All groups share one centre, and each spreads out both ways along 11 directions, with some noise.
Some rows, each with its group after it:
[ -9 -10  35  29 -34  17  34 -14 -57  40 -24  -2 -28 -16  42 -14   7  -7
   9  15  19]  L
[ -7  -8 -41 -25  28 -35  -7 -33 -11 -40  46 -22 -58  31 -18  27  22  19
  -8  20  23]  D
[  3  15   0 -13   7  15 -46  23   7  21 -13 -25  -1  42 -16  -6  -2 -16
 -22 -13 -18]  F
[ 37 -54  48  -9   5 -59  63 -22 -44  80  25 -39  -1 -20  36 -40 -24 -15
   1 -38  46]  L
[ 21 -21  49  12 -23 -37 -22   4  -7  50  36   1  -7  27   9 -15  28  11
 -24  11  -2]  Q
[-47  -7 -40 -29  38 -29  22 -74 -11   9  -4 -46  11 -30  14  -9   9  24
 -53 -31  -1]  L
[ 48 -11 -25 -35  60 -64 -27 -33   5  13   6 -55  -6  15  -8 -45 -11  35
   2 -44 -20]  F
[-18  13 -26  17 -23  -3 -59  38  40  29  37  -4 -48  43  16  -2   1 -27
 -55 -18 -10]  D
[ -5  49 -69 -14  39 -44  -5  31  12 -15  36 -50  12  -7  -2 -19 -53  32
  30  -2  -4]  N
[-56  -4 -32 -20  69   2   9 -64  -7 -16 -29 -27  27  -3  -2  21   7  60
  11  37  -6]  P
[-36  67 -38  12  -3 -14  29  -5 -21 -65  33 -19   9 -48 -52 -19 -12  25
  10 -18 -24]  Q
[ 23 -23 -46  43  28  13 -26   0  16   8  53  -3 -44  -1 -10 -52 -20  -2
  -4 -24  14]  P
[ 16 -23 -46  11  37 -31 -59 -33  40  18  11 -24  -4   6  15 -18  22  50
 -12  15  -9]  F
[ -5  11 -18   5 -19  41 -22   1   3 -59 -17  30 -16   8 -34  30  33  -2
  11  27  -3]  D
[ 37 -19   1 -22   4  36 -20  19 -11  23 -65  -9   5  28  19 -35 -45   0
  75 -10 -23]  N
[ 23 -35 -51 -32  24 -37   7 -29  29  -2  39 -32 -12 -16   3   5 -13 -19
 -38 -46  45]  V
[-17 -38  -8 -38   2 -21   7 -34 -63 -36  28 -43  17  -1 -19   0   5  30
  34  48  57]  D
[-24   2  16   8   5  72  14  32  16 -21 -37  59   0  28   2  20 -23 -32
  31   5 -13]  Q
[ 10 -22 -45  15 -38  11 -37   5 -14 -11  51 -26 -13 -19 -37 -55  -7 -11
 -43 -26  29]  V
[ 12 -22  -4  31  -8 -56  61 -49  22 -35  44  51 -39 -56  25   7   7  20
 -10 -26   0]  F
[ -2 -32   1  25 -55  15 -19  -9  22   0 -11  24  17 -51  30 -36  -8  17
 -10  -9 -23]  N
[ 57 -48 -15 -30 -29   9  10   2  -2 -32 -24  29 -34 -12  11  19  -7 -33
  45   5  41]  D
[ 71 -30  -2  12  28 -72  29 -34   9  18  14 -15   0 -32  19 -41  -1  23
  26 -31  -5]  F
[-36  24 -32  10  68  43  12  -3   6 -13 -12   2   7  11 -31 -36 -36  -5
 -11 -50 -22]  P
[ 35   3 -41  15  35  37   1  27   8  11 -24  -4 -24   4   2   5 -18 -41
  26  -8  42]  N
[ 41 -12  12  33  -9  25 -36  -4 -38  29  -4 -26  32 -10 -40 -42  46  -6
 -14  11  13]  L
[ 32   1  29   3  -7 -52  29  13   5  24  -3  11 -47  13  60  18 -14   4
  50  12  -2]  V
[  2  33 -40  21 -27   2 -28 -14  36 -30  19   7 -42 -22 -31  11  48 -19
 -85 -40 -25]  N
[ -2  -5  42 -30  12   6  78 -16  -2 -11 -33  45 -44   6  37  51 -10 -41
  13 -26   9]  Q
[ 32  44  -5  25  35 -28  30   5  23   8 -17   6   1 -21   3  -5  -9  -5
  12 -45 -46]  V
[-47  40 -33  -9  33  -3   2 -51 -21 -14 -34 -34   6   1 -17   2  24  46
 -27  -9 -48]  V
[ 38  24 -55 -31  53  17  25   4  11 -45 -22  -8  10 -10 -41 -22 -54 -19
  40 -61 -27]  N
[ 44  58  33 -30 -20 -56  64  27 -51   4  12 -20 -31   1  -8  40   4 -31
  22  -9  15]  Q
[ 22  -6  -9 -33  35 -24  19  -3  15 -44  26   9 -14  24 -24  45   2  -5
   2   5  23]  L
[ -2  30 -33  30 -25 -54  16  19  20  33   7 -21 -53 -31  90   9 -23  15
  22   6  -5]  Q
[ 22  -1  30  25 -23  17  -9   2   5  30 -14  23 -46  24  13  55  74 -45
 -30  35  34]  L
[ 19   5   0 -15 -51   9  29 -13 -17   5 -35 -14  -9 -49   1   9  20 -62
 -56 -62   8]  V
[-64 -51 -11  13 -18  21 -30 -12 -21  35  34 -33 -14  11  23 -12  12   3
 -34  54  68]  F
[  5  44  53 -16  30 -23  58  21 -31  16  -2   6  -5  24   2   2 -21 -14
  29 -27 -28]  L
[-10   1 -54  25 -14 -22 -38 -14 -10   2  14 -43  31 -45  -4  18  51  36
  -9  71  50]  F
[-15  68 -25 -17  12 -11 -33  21 -16 -15  -7 -38  13  24 -42 -12  -9  20
   4  -6 -40]  P
[-54  24  17 -41  -5 -40 -13 -32 -46 -15  11 -51  15  19  -7  -5  10  57
 -21  23 -18]  V
[ -7  26  -8  20 -41  38 -24  21  20   4 -33   5  82 -58 -20  -8  23  -4
 -15  10 -15]  L
[ -6  14  -5 -36 -35 -28 -37  -9  31 -14  -1 -13 -29  11   8  18  10  -4
 -52 -35 -35]  Q
[ 29 -13  28 -15  -9  -9 -14  13  11   3 -36  19   4  22  35 -26 -50  33
  77  -5 -44]  N
[ 16 -59  23 -15  27  -3  23 -29  19  20 -20  19   4  11  35  15  -6   3
  13   5  14]  F
[-17 -27 -34 -13  43  11  24 -73 -12 -20 -41 -10  -2 -32   9  -7   3  32
  10  -4  15]  D
[ 28  -6  31   5   9 -23  47   4  29  17  -3  39 -18  -2  42  36 -10 -20
  14 -10   7]  Q
[-22 -33  23 -25 -14 -16   5 -36   8   5 -15  18 -16  12  48  54  27  13
 -10  39  18]  F
[ 13   1  -5 -35  -7 -46 -29   4   9  15 -19 -41  36 -18  23 -39 -41  41
  34 -23 -47]  F
[ 24   3 -53  66  -9   1  -2 -20   5 -33  10  13   4 -75  -8 -14  34  27
  24  26  19]  D
[ 42  46  12  37 -34 -39  16   6   3 -22  53   9 -14 -27 -53 -17  31 -14
 -35 -36 -35]  F
[-34  -5 -47  -3  27  36  -2   2  28 -14 -16   4  19 -20   7   3 -33  -3
  15   4   5]  F
[ -7   0  21 -56   6 -39  80  -1   0  -7 -38  -1   7 -21  56  49 -51  -7
  54  -1  13]  Q
[ -8 -59  38 -23  15 -86  15  -5   5  60  73 -16 -20  32  53  -6 -36   8
 -17   0  38]  D
[ -8  21  51 -57 -15 -35  32 -33 -24 -38   6  -1  19   0 -30   4   5  -1
 -34 -46 -44]  Q
[ -3  21 -16 -40  40 -31  23 -37 -56 -32   4 -49  15  -1 -43  -1  -1  35
  26   7   4]  P
[ 18  17  18   4  54 -66  55 -47 -24  20 -15 -10 -77  10  47   6   1  38
  35 -10 -20]  V
[ 27  23  28  24 -68  -6  51  34 -18  20  -2  20 -23 -45  25 -30 -24 -47
   3 -62  -7]  P
[-49 -13  -7 -16 -55  10 -14 -11 -16 -36  18   0 -40   2  -6  21  23 -18
 -48   8  25]  V
[ 53   6  31 -14  17 -75  64 -40 -54  21  13 -21 -52  -3  21  16  23  -7
  25 -16  20]  P
[ 14  23  26 -27 -38 -80   9   4  28 -17  22   1   0 -12  14  12  -5  22
 -14 -29 -59]  P
[ 28 -26 -35 -45  54  -4  14 -10  21  21 -36 -37  31 -17  15  30 -21 -29
  14  -3  62]  V
[ 10   4 -11 -13  67  -8 -15 -24  15  -5 -26   7 -35  51   9  40  18  33
  24  27 -14]  N
[ 34  14 -10  12  29  -1  17  10 -25  39 -44 -31   0  -8  31   3  -6  -7
  52  21  27]  F
[-11 -35  15  -3   8  -1  68 -29 -43  36 -26  -6 -50  -5  59  12 -22 -15
  40   0  50]  L
[-28 -39  -4 -39 -41 -61  -3 -25 -11  14  15 -29 -27 -13  67   9  -7  34
 -10  19  25]  V
[-49 -16  46 -50  44  13  14 -61  -8 -24 -18  10  17  50 -28  11   7  30
 -31 -22 -50]  D
[-54  52  14   5  24 -21  42  18 -10  28  32 -24  -5  18   0  17  -8 -15
 -28   3  11]  D
[  2  -4 -26  17   2  27 -14  21   6  -2 -21  12 -46  20  31  24  -6   1
  46  49  26]  L
[ 43 -13  15  10  42 -38   5  -3 -14  67  -7 -33  18   3  14 -36  -6  18
  37   8   0]  V
[ 39   5 -23 -21  18  24  -7  11 -17 -20 -27 -24  48 -17 -47 -22 -17 -10
  40 -11  12]  L
[ 14   9  -4   0 -15   7  -9  46  46  16 -21  29  -1   4  26  11 -33 -22
  19 -18 -32]  D
[-44 -22  -1  43 -26  33  19 -27   2 -24  35  44 -47  -6  -5 -29   4  -3
 -39 -21  -3]  N
[-13  35 -49  42   0 -28  -2  -4  70 -29  26  26 -27 -39  20  -3   1  26
 -35 -27 -46]  Q
[-26  18 -22 -33 -37   6  29 -19 -32 -23 -22 -25 -25 -33   3  29   2 -36
 -32 -25  17]  N
[ -1  48  16  -7 -20 -18  18  11 -16  40 -70 -29  30 -25  48  10  -6   6
  24   1 -28]  V
[  9 -22 -12  19 -13 -18  19   0 -16  -3  29   0 -60 -12  23 -55 -45   2
  30 -31   6]  L
[ -6  -6 -25 -16  14 -26   0 -21 -22  37  -4 -60   7 -23  11  28  37  -6
 -23  33  57]  N
[ 19   2  -4 -12 -21  22 -17   0 -24  28 -47 -20 -49  25  17  16  12 -37
   5  -2  14]  N
[ 35  14  -6 -23 -21  -9  39  37 -12 -12  -3 -10 -31 -13  19 -14 -67 -48
  34 -54   0]  P
[ 18 -21  -5  25  -4   6 -34 -40  -9 -25  21  16 -36  12 -36   8  80   1
 -41  20  13]  L
[ 59 -36   5 -45 -37 -15  45 -43 -43 -49 -35  -1  -6 -50  -9 -14   3 -18
  33 -40   3]  D
[-24 -35 -18   2  27 -49  16 -30 -18  40  48 -49   4 -18  31 -30 -16  34
   6  24  49]  D
[ -7  -3 -15  -4 -76   4  13   4  36 -59  31  54 -58 -17  10  70  26 -42
 -47   4  11]  Q
[-57  15 -24  16  24 -38 -30 -45   2 -52  33 -13  13   5 -21   0  41  80
 -37  36 -36]  P
[ -8  13 -21  22  50  -1 -27 -47  16  35 -41 -32  25  -1   6  15  48  37
 -25  30 -11]  P
[ 87   6  16  -5  -4 -73   5  -9   5  33  -9 -15 -19 -20  25  -3  23  -9
  -1 -43 -29]  P
[ 43  38 -53  38  42 -11  19 -36 -28  16 -20 -36 -83 -23   1 -29  23 -10
  -6 -48  -6]  P
[-29  30  21  10  -8  62 -22  53 -38 -17 -10   3  30  36 -39 -15 -19  -2
  29  30  -9]  Q
[-19 -15 -15   9  29  -3   0 -48 -15  24  13 -40  26 -25 -23  -1  45  11
 -46  16  36]  N

New rows, each followed by its group:
[-33  66 -12  19  41 -64  31   1 -16  15  68 -42 -21   4 -17   5  14  13
 -33   4  10]  D
[ -9  58  33 -14 -63  -3  24  92   1  16  29   8 -32  27   7  39 -27 -75
 -18 -14  10]  D
[ -2 -12 -29 -29 -40  19  25 -20 -30 -22 -18 -14 -39 -26  16   7  -9 -33
 -10 -20  35]  D
[ 22  -9 -26 -60  65 -37  36 -59 -43 -42 -17 -37 -24  13 -25  26   1  19
  33  -5  21]  D
[ 59 -13 -18  47  13 -67   1 -16 -38  16  81 -33 -80   2 -18 -48  17  12
  -2 -22  22]  P
[ 30  65 -25  24   5  10  -9  39   6  37 -30 -23 -23  -4   1 -32 -17 -31
 -15 -71 -48]  P
[ 98  40 -10   6 -10 -36  36  41   0  -3  -3   4 -39 -20   0  16  -1 -58
  29 -36  -2]  D
[-14  52 -10  34 -19 -53   4  16 -71  19  50 -62 -23  -4 -12 -35   2  37
  16  23   1]  Q
[-14 -33   0  21  56 -12  69 -66  -8  -2   4  11 -29 -22  20  -2  10  18
  -8 -22  13]  P
[ 55 -21  -7  46  51 -11  12 -31  12  26  28   2 -20 -17 -21 -76 -10  -8
 -23 -76 -18]  P
[ 40  73 -22  32  -5 -33 -35  22   9 -16   1  -9 -13  -6 -36  11  44   5
 -22  -2 -42]  F
[-34 -35 -24 -34 -11 -16  25 -57 -33 -19  -1 -20 -14 -31  17 -14 -10  20
 -16 -14  15]  D
[ 15 -21 -38 -44 -28 -17 -27 -33  37  -5 -16 -27 -34 -13  19  28  11 -15
 -47 -35   2]  Q
[ 33 -26   2  -3  -9  20 -19 -34  -6   1   0   1 -33   9 -35  -3  39 -46
 -54 -45  13]  Q
[ 25   6 -24  17 -35 -25 -33  10 -16  48   0 -48 -29 -20  26 -38   0  -3
 -14 -23  -2]  Q
[ 19 -15 -35  56   4  40 -38  14   3  57 -20 -15 -16 -15  28 -57 -24 -10
   8  -4  13]  Q
[ -2 -54  11  10  32 -15  31 -74 -17  18  -5  -5  26 -28  10 -29  15  32
  -1  -1  16]  D
[-37  -6  21  14 -33  43 -41  11   9  12 -15  31 -35  42  20  -1   6  -9
 -32  -4 -29]  Q
[ 33 -34   6 -77  -9 -49 -10   8 -18 -52  36 -23  41   3 -32   5 -27  17
  55  26  24]  P
[ 58 -34   1 -21 -41  43  15  28  25  -6 -26  43 -10 -12   2  51   5 -81
   1 -20  41]  Q
[  4  24 -35 -12  16 -51  42   1  27 -26  20 -14  24 -52   0  46  -5  -5
   0  -2  24]  N
[-11  46  -4  -2  27  63 -46  35 -20   6 -34 -18 -13  69 -48  -4  -5 -15
   9  -7 -29]  Q
[  3  28 -83  12  40 -32 -12  24  41 -18  29 -28   5 -38   2 -12 -42  17
  12  -9   3]  N
[ -5   5  53   3  -5  15  21  11  -5 -33  10  52  -8  28 -19 -20 -22   5
  26 -23 -43]  N
[-15  34 -37 -16  50  -4   8  29 -26  -2  -4 -43  31   7 -12 -37 -63  19
  54  -8  -8]  N
[ 35 -44   8 -27  49 -67  38 -75  18  17 -20   5 -12 -17  45  36  28  24
  -8  -3   6]  P
[-15  53 -51 -19  40 -32  16 -19 -26 -14  38 -68 -51  11 -33  35  31 -24
 -62 -19  38]  N
[-16  29 -52  17  45  60  11  -2 -22 -20 -29 -23  13 -18 -36 -51 -39   0
  14 -45 -10]  P
[ 75   9   9  12 -24   8 -15  66  31  48 -11   1   3   6   0 -47 -43 -58
   0 -80 -32]  P
[-39  18 -28  18  38  37  30 -15  18   0 -17  30 -32   8  19   6 -17 -15
 -26 -34  -9]  P
[-19 -48 -19 -35  45  17  61 -41 -19 -27 -12  10 -74  20  39  13 -49  -6
  55   1  43]  N
[  58   38  -16   13  -30 -107   46   17  -10  -26   67  -20  -31  -52
    1  -20  -15   14   20  -35   -9]  D
[ 52  41  -3 -28 -35 -28  -4  11 -15 -19 -32 -19  -1 -19 -16  22  27 -19
   1 -24 -25]  P
[ 14 -21  10 -44 -32 -52   9  15  -5 -21  23  -8 -10  -4  30  33  -4  11
  31  27  29]  P
[ 15 -11  20 -46 -31 -20  23  20   1 -44  22  25  -6   8  -6  21 -30 -28
  16 -12   8]  P
[-18  -4 -36  30 -41  58 -25  11  27 -41  -1  32 -12 -25  -8  28  30 -27
 -28  20  28]  P
[-18 -10   4 -29  38 -43  -1 -10  42 -23  38  16  14  26  -6 -17 -33  31
 -11 -32 -40]  P
[ -4  36 -16  35  68   0  27 -22 -11  30  13 -20 -24   1 -13 -52 -14  11
 -11 -53 -36]  P
[ -2  19  13 -14   5  34   1  -7 -23 -26 -27  12  14  12 -33 -34 -15   0
   7 -39 -50]  N
[ 25  32   3  -2 -25 -19  34   4 -19 -43  43   6 -23 -23 -48   6  17 -38
 -35 -46   4]  F
[ 12 -66  38  12  26 -36  41 -76 -51  23  38   6 -83  33  27   9  30   6
   8  17  54]  L
[-23  33  26 -13 -17   3  33  16 -87 -17  20 -25   7  15 -43  -6  12 -13
  15  19  32]  P
[ 28  28  47  24  88 -21  17  20 -43  69  -2 -33  13  56  -7 -33 -16  26
  63  22 -12]  Q
[ 34  44  22  28 -64 -19  14  38 -15  66 -31 -22  10 -50  35 -33  -2 -20
   2 -32 -34]  P
[  3  10  38  17  11  52  45  17 -38  57 -24  -3   7   8 -10 -10   0 -56
   1 -17  35]  P
[ 11 -11 -19  -2  29  -1  25 -19 -18  33 -16 -19 -45   5  35  63  36 -36
  -9  39  89]  N
[ 21  20 -23 -57  49   5  -4 -18 -37 -32 -29 -42  24  15 -51   9   1   4
  20  -7   2]  P
[ 19  59  25  58 -12  -2  60  35  35  45  -2  37 -21 -36  24  20   1 -59
 -26 -41  -9]  D
[ 14  13   0 -50  44  -9  35  17  -6   4  -9 -17  -9  32   0 -15 -69 -15
  26 -53 -12]  P
[-54   3  30 -23   7  15  28 -30   3 -45  -8  26  48  -8 -30  18  17  21
 -20   8 -13]  P
[ 17 -25   2 -37 -49 -45   9   5  35  -1  10   1 -11 -24  54  46   3 -16
  -2   4  31]  Q
[ 12  26 -16  14  43 -94  29 -29  -6 -11  64 -37  -5 -25  -8 -25   3  50
   8  -6  -4]  D
[ -7  38 -48  81  28  51   5  17 -63  72 -11 -59 -37 -21  14 -67 -12 -20
  17  -9  38]  P
[-38 -15   1 -35   4  -1  -6 -53  14 -48 -12  20 -25  22  -4  11   6  25
 -30 -21 -40]  D
[ 15   0  26  46  17 -31  20  -4   7  32  43  26 -16  -3  19 -13  13  15
   3  14  -5]  Q
[ -3 -31  30 -23  32   4  67 -77  -8 -36 -55  31  35 -39   0   2   6  31
   9 -25 -32]  D
[-15 -17  17 -20 -61  28  -6  10 -46  19 -42 -24  -8 -10  36 -66 -57   5
  39 -22 -22]  N
[-22 -11  -3 -33  21  16   3  20  14  12  -6   3  -8  40  18  28 -30 -19
   9  15  37]  P
[ 18  37 -30  13  -3  19 -30  30   2 -67  15  13  25  -5 -73 -17  -3  12
  19  -5 -44]  L
[-17   2  -5  24  51   5 -23 -21  18  22  -6   7  15  24 -12 -10  19  35
 -26   1 -28]  D
[-21  30 -44  16  13  29 -29   5  17 -49  34   4  19 -12 -62 -64 -22  22
 -30 -45 -52]  P
[  9  83 -23 -31  14  -5   5  45 -48  18 -14 -68  -7  20 -34  37   9 -48
 -11  -6  26]  N
[-17 -22  -3 -13 -37 -64   1 -50 -31  27  25 -42 -79   2  56  15  30   9
 -29   9  37]  Q
[ -5 -30   7 -33   1 -17   0 -67  -6 -19 -21   9 -51  18  22  11  31  24
 -18 -18 -16]  N
[-13  -3  -3 -19 -27  -4 -70   2 -12 -25  40 -15 -15  32 -45 -17  22  28
 -28   8 -17]  D
[-35 -18 -41   4 -16  75 -44   4  46 -64   5  48  15   2 -43  32  22 -23
 -43  13  12]  P
[ 21  26 -25 -27  23 -23  38   8  13 -20  -4 -10  20 -26 -15  20 -23 -12
  16 -19   9]  N
[ 25 -34  70  18  -3 -11   0   1 -11  30  13  24  26  21   7 -42  -8  31
  33  12 -28]  N
[ -7  40  13  38  37  18   9  -8   6  52 -36 -17   7   6   4   0  38  -5
 -37 -13 -31]  P
[ 54 -14  17 -32 -24 -37  26  14 -46  20   6 -27 -20  -1  13  12  -6 -28
  39  10  47]  P
[ 52 -17 -23 -15  37  -1 -27 -14  -1  10 -31 -30 -12  17  -3 -33 -24  17
  37 -28 -26]  N
[ 39   2 -61 -27 -18 -21  -8 -41  19 -32 -20 -12 -71 -25  -4  25  29 -35
 -50 -64  -3]  N
[ -8  55 -30   9  10 -33 -23   7  12 -24  41 -23   3 -12 -40 -13  10  33
 -17  -5 -41]  Q
[ -2 -30 -19  54  35  22  29 -60   0  30 -16   5 -18 -39  19 -13  40   1
 -24  -9  24]  P
[ -9  16 -58   4  17  -8   3   1  14 -51   5   9 -38  -7   4  40   5   3
  27  27  15]  D
[-50   3 -46 -11 -21 -25  19   1  68 -39   2  24 -20 -43  62  41 -32  18
  13  12 -11]  Q
[ -6  19   9 -42 -39   6 -11  54 -12  -2 -18 -19  58  -5  -5 -12 -52 -13
  28  -7 -15]  P
[ -1  40 -38  -3   8  31  13  10 -35 -59 -23 -11  -1  -7 -34  30  16  -4
  40  36  23]  D
[-15 -32  30 -14  17  39 -12  -2 -17  12 -25   1  43  38 -25   0   9   0
  16  32  10]  D
[  8 -19 -19 -21 -38 -13  36 -23 -33 -25 -19  -7 -16 -41  24  31  11  -6
  29  29  54]  P
[-32  32 -90  59  -5   0  -7 -13  29 -22  18 -14 -51 -55  32 -32 -13  20
  -9 -13  -4]  Q
[ -6 -23 -35 -16 -11 -22  -4  -4  24 -62  53   7  -3 -24 -13 -24 -43  34
  13 -23  -7]  P
[-38 -26  19  -9  32 -20  13 -27  29 -17  47  35   2  31  -3  17 -15  18
 -20   8 -11]  P
[ -8  37  10  24   5 -18  25   8 -39  14  14 -22  -2  -3  -5 -26  -9  19
  23  -4  -7]  Q
[ 53 -43 -17 -44 -35   8 -36  11  34   4 -18  -8   1  -6  -7  26  11 -62
 -28 -20  30]  Q
[ -2 -71  -3  -9 -60  -8  34 -15  10  -7   3  13  19 -74  54   1 -24 -21
   7   8  64]  Q
[-53  -2  30  22  -4 -56  43  -4  18  19  54   9  16 -28  47  -8 -28  29
 -19  12   2]  D
